The first 7 rows are patterns. Each new row is the sum of 2 different patterns, raised or lowered, with some noise. Before adding, each is slid sideways (what falls off one end comes back at the other), maybe read backwards, and multiplied by a number that may be negative. Names go in the order of the patterns.
Known rows, each followed by the names of its patterns:
[-13  -2   7  -6 -17 -11 -13   5  -9   9  -6 -12   6 -11  -3 -16 -15  16
   8   7   3  11 -18 -15 -12 -15  14  18  18 -11 -11 -11  16] | (1)
[ 14  -6   9 -16 -13 -10  -8  11   7 -18 -14   4  -9 -17 -17  -5  17   5
  16  17 -18  -9   0 -16  -3  16 -18  18  -6  -5  -5 -13  -9] | (2)
[  7 -15  -4 -12   4   7  15   3  -3  15  -8 -12  10  12   8   4  -8   1
 -14 -10   1 -13  -6  -3 -16   4   8   0 -18 -10   7   9  -1] | (0)
[ -4 -18  -4 -10   4   2   7  -2   0  -4   2  10  -4 -12   9 -18  -6   9
 -10   0   6 -14 -16  11   4   0   7  14  13 -16   0  12 -14] | (5)
[-16  -4   9  12  -5   0  10   4   5  10 -10  15  -5 -12  19   7  -2 -13
  -2 -12  18   0  16  -4   3  -9  12  -4  -8  14  -5   7  10] | (6)
[ 18   1  17   2 -13  18  -1 -14 -12  -7   6   0  -4  -7   0 -13  15  16
  -6  14  -3  -1  17  -8  -6  18   4   5  10 -16  12   0  15] | (3)
[-13  -3 -15  11   7   1 -10   6   9  -7  -9 -18  -3 -16 -16   9 -17  13
   6 -11 -10  -3  -1   0   2  19  11   2  -4 -10   6 -11  -7] | (4)

New rows, each followed by the names of its patterns:
[  7  -1  22  23  -2   2  12  12 -22   5 -20   6   8   9  18  -8 -15  15
  -2  -2  21 -14   3   5 -14  12  -2 -16   7   9  27   1   2] | (6) (3)
[-15 -13  -7 -13  -4 -26   1 -17  -1 -21   0 -21 -17   1  18  10 -10  -8
   4  -5 -13  -4  -2  13 -12   2 -15 -26 -16 -31 -25  -3   8] | (0) (4)
[-12   4 -23 -22   0 -29   0  -7  -1  -4   3 -25  -5 -29 -16   4   7 -21
 -12  -5 -16   1   0   2  -2  -1 -14  -8   6 -16 -36  -9  -8] | (6) (3)
[-11  -9 -40  12   0  -6   4  -7  -8  -6 -11  -4  -6 -25 -36 -24  -5 -14
 -16 -30 -18 -33  12   5  -5   3  -6 -26   4  -5 -35 -10 -21] | (5) (3)
[-17  -6   1 -13 -16  -6 -26 -22 -42 -31 -19  -3 -31  -5 -31 -31 -22 -31
 -18 -22 -20  -3 -40 -22  -4 -13 -28 -15 -40 -34 -19  -9 -24] | (5) (4)
[-14   1   8  29   6  -8  13   4   9  15  16   1   2   8   2   7  11 -10
   6  14  10 -11   6 -11  10  28  -6 -11 -15   5  -3  -2 -18] | (2) (3)
[-18   8 -14 -37 -25 -24 -21  -6 -22   5 -12 -20 -23 -33 -42   6   3  -6
  -9 -15 -32 -33 -20  -3 -22 -23 -13  -2 -28 -20 -18 -33  -2] | (1) (2)
[ 25  32  24  26  14  24  35   3  -1  16  34  28  19  -2  17  -3  31  26
  24  13  11 -12  22  -2   4  29  21  11  17  -8   0  14  -2] | (2) (0)
[ -1  -6  20  -1  -4  10 -15   6  -8 -20  10  -4 -18  -4 -14  -3  22 -11
 -12 -17  -6   8 -13   7  -1 -15  -7  16  18  21  -1   0  18] | (0) (3)
[-15  -5 -15 -18 -15 -17 -20   2 -14  15 -34 -17 -10   0 -16   0 -16 -29
 -27 -32 -18   3  -7   2 -20 -10   7 -27 -22 -18 -16   9   3] | (1) (2)
[29 32 14  2  3 24 10 27 11 27  2 21 18  9 31  1 22 37 -2 -1 25 17 27 27
 16 34 15 39 38 20 43 13  0] | (0) (3)
[ 29  28   6  -2   7  10  19   9   2  27  31   9  10   1  -2  14   0  34
  10  -7  15  11  -1  24  -6  35  15  10  11   8 -10  25  37] | (2) (0)
[-10  11  27  14   8  12  -6  26   0  10  12   6  -1  17 -13   6   5 -14
  23  30  25  16  11  26  10  -4   4  14   6  24  17 -14  15] | (2) (5)
[ 14   5   0  15   2  -8   0  -8  -3  -1 -11   2  -2   7   7   1  -2  -2
   5   5  10  21  15  -2   0 -12   7 -12   7  -5  -6   1  19] | (5) (4)
[ -5 -24 -18 -18  -5   1   0 -10  -6 -25 -11 -15 -31 -11   4 -12   3  -7
  -5 -21 -12 -28  -7 -11  -1 -23 -20 -20 -16 -19 -16 -26 -20] | (2) (4)
[ 10   4   3  11  -1  -7   7  -8  17  -4   2   5   1  16   9  28   8   1
   6   4  16  13  12 -12   0  26 -14   5  15 -16  24  17 -16] | (6) (3)
[ 17 -29 -34 -24 -17  15 -11   6  20 -29  -5 -16 -28 -23   5 -14  10 -22
   8 -19 -26 -20  25   7  17 -33 -29 -26 -27  18   6 -12  -7] | (1) (2)
[-22  -4 -15 -11  -7 -13 -13   3   7   2   0  -7 -23 -26 -25 -13 -12 -18
 -14   0 -16 -27 -22 -21   7 -12  10 -20 -19 -19 -19  -7  16] | (2) (0)
[-17  -9  -6  -3  -9 -24 -26 -34   1   2   0 -34  -9  -5  -9  -7   6 -11
  -4 -23  -5 -14   4  -1 -16  10 -15 -10   4 -11 -11 -14 -17] | (1) (0)
[-15 -10 -13  -2 -13 -18  -1 -11 -14 -17  -6 -12  -9 -14 -10  -4 -18  -1
 -25  -2 -16  -8 -12  -7 -12 -16 -21  -7 -18 -29  -4 -10 -24] | (6) (3)
[  1 -29   3   6 -34 -24 -37 -20 -32 -25 -11 -43 -16  -9  -9 -38 -17   0
 -16   2  18  -4  -2 -31 -16  -5 -23  -4 -36 -25 -12  -8 -11] | (3) (4)
[19 14  2 21 27 15 18 24 14 17  5  7 10 15 -3 28 26 21 29  1 12 20  6 35
 22  7  2  8 41 27  8 20 21] | (2) (0)
[ 12  19   2  -1  -6  17   5   9   3  -3  12  26  15  16   9  13  -8  -2
  14  -1   7  23  -3 -10   7   0  12  15  17  10   9  16  14] | (0) (5)
[ -1  -9  13  -5   0   6 -17  11   0  18   3  -5  -3  15 -20  12  -9  -1
   2  -7  -1  17 -19  -6  -6 -22   8   6  10  -3 -12  19  17] | (1) (2)
[ 21  13   6   6  22  28   3  10  19  33  21 -13  -3  -3 -10  30  16  15
  18   5 -15  19  -6   0  15  17  14   9 -10   9   4  17  23] | (2) (0)
[ 16  12  19  -8  15  -6  26  21  19   3  10  -5  14 -23   2  18  -1   5
  33  -6 -15  -1  -9   3  27  34   8   8  20  17  -2  -3  12] | (2) (5)
[-41 -21 -16  -9 -22  -1 -34 -20 -20   2   9   3 -10 -15  -4 -27 -34   2
  11 -23  -2 -32 -26 -27 -37 -20 -29  -9 -10 -35  -8   0  -2] | (0) (4)
[-13 -17 -29  28  18  -4  24   0 -17  28 -23  -3  16   4  15  14 -26  14
 -10  23  24  10  20  -9 -18  30  12 -12  -1   9  22   3 -22] | (2) (3)
[ -1  12  14  21 -11 -11  -2  -5  15  -9  -9  19 -14   4  -2 -11 -10   3
  -1  -7  -2  16  -6  -1   0  25   8  15  -3 -16 -12 -25  12] | (1) (5)
[30 -5 44 32 23 29 21 20 42 26 20 19 39 40 15 10 16 14 12 21 20 10 28 12
 17 46  7 33 12  5 15 34 11] | (1) (2)
[-17 -22  -7 -12 -17 -19   4 -10 -14  -2 -21 -13 -12 -30 -20   8 -21  -4
 -17 -10  -1 -36 -17  -6 -13  -8 -34 -12 -14   0 -19  -5 -22] | (5) (4)
[-20 -17  -5 -12 -13   6 -29 -11 -14 -34 -36 -22  -7 -19 -34  13 -12 -32
 -23   9  -5   1 -14 -31 -19 -26 -11 -15  -2  -6   2 -33 -30] | (1) (5)
[ 10  20   1  17  -6  15   0  10  13  -7 -15  -3  -3  -6  13  -4  19  21
 -12 -10   7  -9   9  16  -5   5  -1   4   7 -12   8  12  -6] | (3) (4)
[ -8  30  30  18   5   8  21  -5  -6  -4  -1  -6   1   6   0  29  17 -13
  -4  12  16  10  17  14  17   2  10  11  25   3   2  12   4] | (0) (4)
[-10  -3  -9  -1 -11  -7  -3   9  -4 -23  -7   3 -16 -18  11  -4  10   8
 -23  -8 -18   5 -12   0 -29  12  -2  -1   0   1 -13  12  -5] | (1) (6)
[ -6  13   0   6  -9  21  18   5  -5  11   7  16  28  -7  -5  -2  -5   7
  16   0  11  -7   4 -26  17  22   1  18  32   4 -26   1   1] | (2) (5)
[-16   8  10   9 -12 -11  -1 -11 -13 -25  -2 -20   9   6 -10  -8 -12 -16
  -6   7 -15 -27  -8 -27  -1  -5 -16   4   1  -8 -15   4   5] | (5) (3)
[-43 -30  -7 -18   9  12 -22  -9 -25 -32 -41  -6   4 -24 -18 -20   1 -15
 -29 -16 -31   3 -11   8 -16 -30 -17  -9 -33   9 -18   2 -32] | (1) (2)
[-20 -12 -42 -32  -8 -17  -3 -15 -15 -42 -17 -30 -26 -16  -1 -20 -10 -17
  -1 -19  -9  -9  -6  -3 -24  -9 -18 -19 -15 -21  -2  -4 -26] | (2) (3)
[  2 -33   0  -1  13 -15 -19 -22 -12   1   4 -11 -30 -11 -14 -16  -5  -8
 -19  -4 -11 -20 -10 -20 -32  12 -18 -16 -13 -33 -18 -18 -22] | (6) (3)
[  3  16  -8  14   4   0  10   5  -8 -20  -2   8  16  13  -2  22  -4 -18
  -7 -13  13  33  16  -2 -13 -16  17 -18   4  20 -10  -9   6] | (1) (3)
[  0  26  35   0  12  20  10  17  24   5  14  -5  15  14  20  13  26   1
  32 -10  13  33   0   6  16  -1  -5  -1  10  23  17  21  22] | (2) (5)
[ 18  11 -16  -5   4  -3  -9   6  27   4 -12   7  14   6   0   0  -3 -11
   5  13   5  -2   8   2   1   6 -23  15  -3 -19  21 -12   6] | (5) (4)
[-15  -8 -13 -24  -5 -18  -1   8  -8 -10 -16 -16   5 -13 -15 -28 -17 -15
 -10 -10  -6  -8 -20   7  -6 -21   3  -5  -9   2 -23 -15  -4] | (0) (3)
[  7   4  17 -10  12   0  -8   4   9  20  27 -14  -6   7  -8 -17  25  23
  21  19 -18 -18 -25   4  10   2 -19  13  -9  -4  13  17  -5] | (1) (0)
[ 16  -6  19   7  11  16   3   0  22  18   7   4   4   2   2  23  12  11
  21   1 -11  25  12   1   5  13  19  -4   5  10  -2  -2   4] | (5) (3)
[ 43   9  12  39  19   6 -13  18  13  29  30  11  19  -1  20  29  28  15
  10   6  15  -3  25  20  15  27  20 -15  12  13   0  27  43] | (2) (5)
[  0 -15 -15  13   8 -14   8 -11 -15  10 -12  -7  -3   8   3  20  -3   6
 -21  -5  13  14  -9   4  16  -4   1   1  -8  12   1  -1  17] | (0) (6)
[-11 -17   4 -25  -1 -27 -27  16   3  -4 -17  -2 -36  -6 -18  -9  -1  10
   1  -7 -19 -22  16 -22  -4   4 -26 -26 -13 -12  -7 -15   9] | (1) (6)
[ -8 -20  -2  -8  -9  13  -6   8  12 -15   6  -3 -20  13 -12   3   9  -3
  -2   0 -26  11  -5  -6  15  -4  -2  12 -23   4  -5  -3  -1] | (2) (3)
[  1   9 -16 -16 -22 -17  11 -14  -1  -7 -32 -14  -3 -19  10 -16  -3 -22
 -10  -3 -15 -17  23  21 -15  11  -2 -32 -24 -26  -4 -26 -16] | (2) (5)
[ -4 -26 -16 -21 -10   2  -3  11  -6   3  -2 -18 -21  17   1  -2  12  -5
   5 -10 -11 -13  -1   1   5   9 -13 -26  -6   8 -12 -12  -3] | (1) (0)
[ 17  -1   0  -8 -12  12  14 -12  -2  11  23  -4 -17   2 -22  -4  13  -6
   4   7   5 -25  13 -24  10   6  13   9  -1 -24  13  -3   0] | (2) (6)
[-31 -17 -26 -19 -15 -12 -15 -21  -7 -31 -19 -13 -27  -5 -13 -30 -10 -22
 -19 -21 -12  -4  -9 -17 -21 -12 -22  -2 -21 -12   1 -11 -33] | (1) (5)
[-17  -1 -13 -10  11 -28  -6  -7  -7  -1 -20 -14  -3 -25 -18  -5 -19   2
 -19   4   3  -2   0   1 -26  -4 -12 -16 -26 -24  -2  -5  -4] | (3) (4)
[-10  -7  15  19  28 -11  -7  -5  14  -4  10  12  -8 -14   3  -2  11   2
   6   0 -11  15   1  15  -3 -10  33  12   5  16  25  -4  -5] | (1) (0)
[19 16 10  7 -4 22 18 -9 23 22  2 26 12  6  6 13  6 12 17 16 -1 18 26 27
 17  5 12 27 25 28 29 12 -9] | (5) (3)
[-42  -8 -32  -6 -29 -24 -29 -27 -10  -8 -26 -34 -24 -17 -45 -38 -16 -12
 -13   4 -11 -47 -14 -15 -34 -16   7 -22 -17 -22 -12 -34 -34] | (2) (5)
[  8   1 -14  -4 -32 -14   1 -15  -4  -3  16 -16  -3  -6 -17  -4   4  -1
  22 -12  -8  -2 -22  10  -5 -10 -11   2  -9  13   5  -1 -29] | (6) (4)
[ 17   4 -11 -18 -18  -6  -8 -23 -27   8 -11   7   4  11  -6  -8  -9   2
 -20 -25   3  -4  -3 -12  -2  -6  -8 -22  17 -10   2  -2  -5] | (0) (4)
[ -4  13 -21  -2  -8   0   3  -1  -9 -13  -2 -16  -7  -9   0  -5   7 -18
   3   0 -24 -15  10  -7  -8  10 -23  -5  -5 -23  10 -10  16] | (6) (3)
[ 7 10 26 18 25 22 41 27  3 35 -2 16 27 21 25 17 19  7  5 -4 22 21 33 14
 23 10 35 23 21 15  4 15 24] | (6) (4)
[ -2 -23 -10   9 -44 -20 -26 -39  -9   1  -5 -24 -35 -29  -9 -19 -17   5
 -20 -22 -35 -28   0 -39 -24 -31 -28 -17 -41  -7 -21 -38  -5] | (1) (5)
[ 20  -7   0  24 -15  -5   5  17  -4  27 -18   9   0 -14   3  13 -17  -8
  18 -14  -4  -8   5  24 -13  -7  23   7  11  -4   7  15 -19] | (6) (3)
[-28  -4  -2  -2   0   9   4 -18  -6   1 -10  -2 -23  -6 -11  17   2 -10
 -24  -3 -15   3 -20 -18 -15 -17 -23 -11   0 -14  -9 -10  -5] | (0) (4)
[ 18  14   2   6  -5   4  11   4  31  -5  15   2 -12  27  22  -5   0  10
  -9  28  -1   9  17  13  10  21   6  -1  24  15  29  20 -14] | (6) (3)
[-4  0 -2 29 15 28  8  7 21  5  6 28 -3 29 18 -6 15  9  7 49 34 22 33 12
 -7 -7 14 29 -8  3 16 18 12] | (2) (4)
[  3   0 -20   6 -11   8  12  -7  -3   0  -3  -7   6 -13  16  -6   6  12
   2 -22  11  14  -4  10 -20 -11 -18 -23  10   7 -13   0   3] | (2) (6)
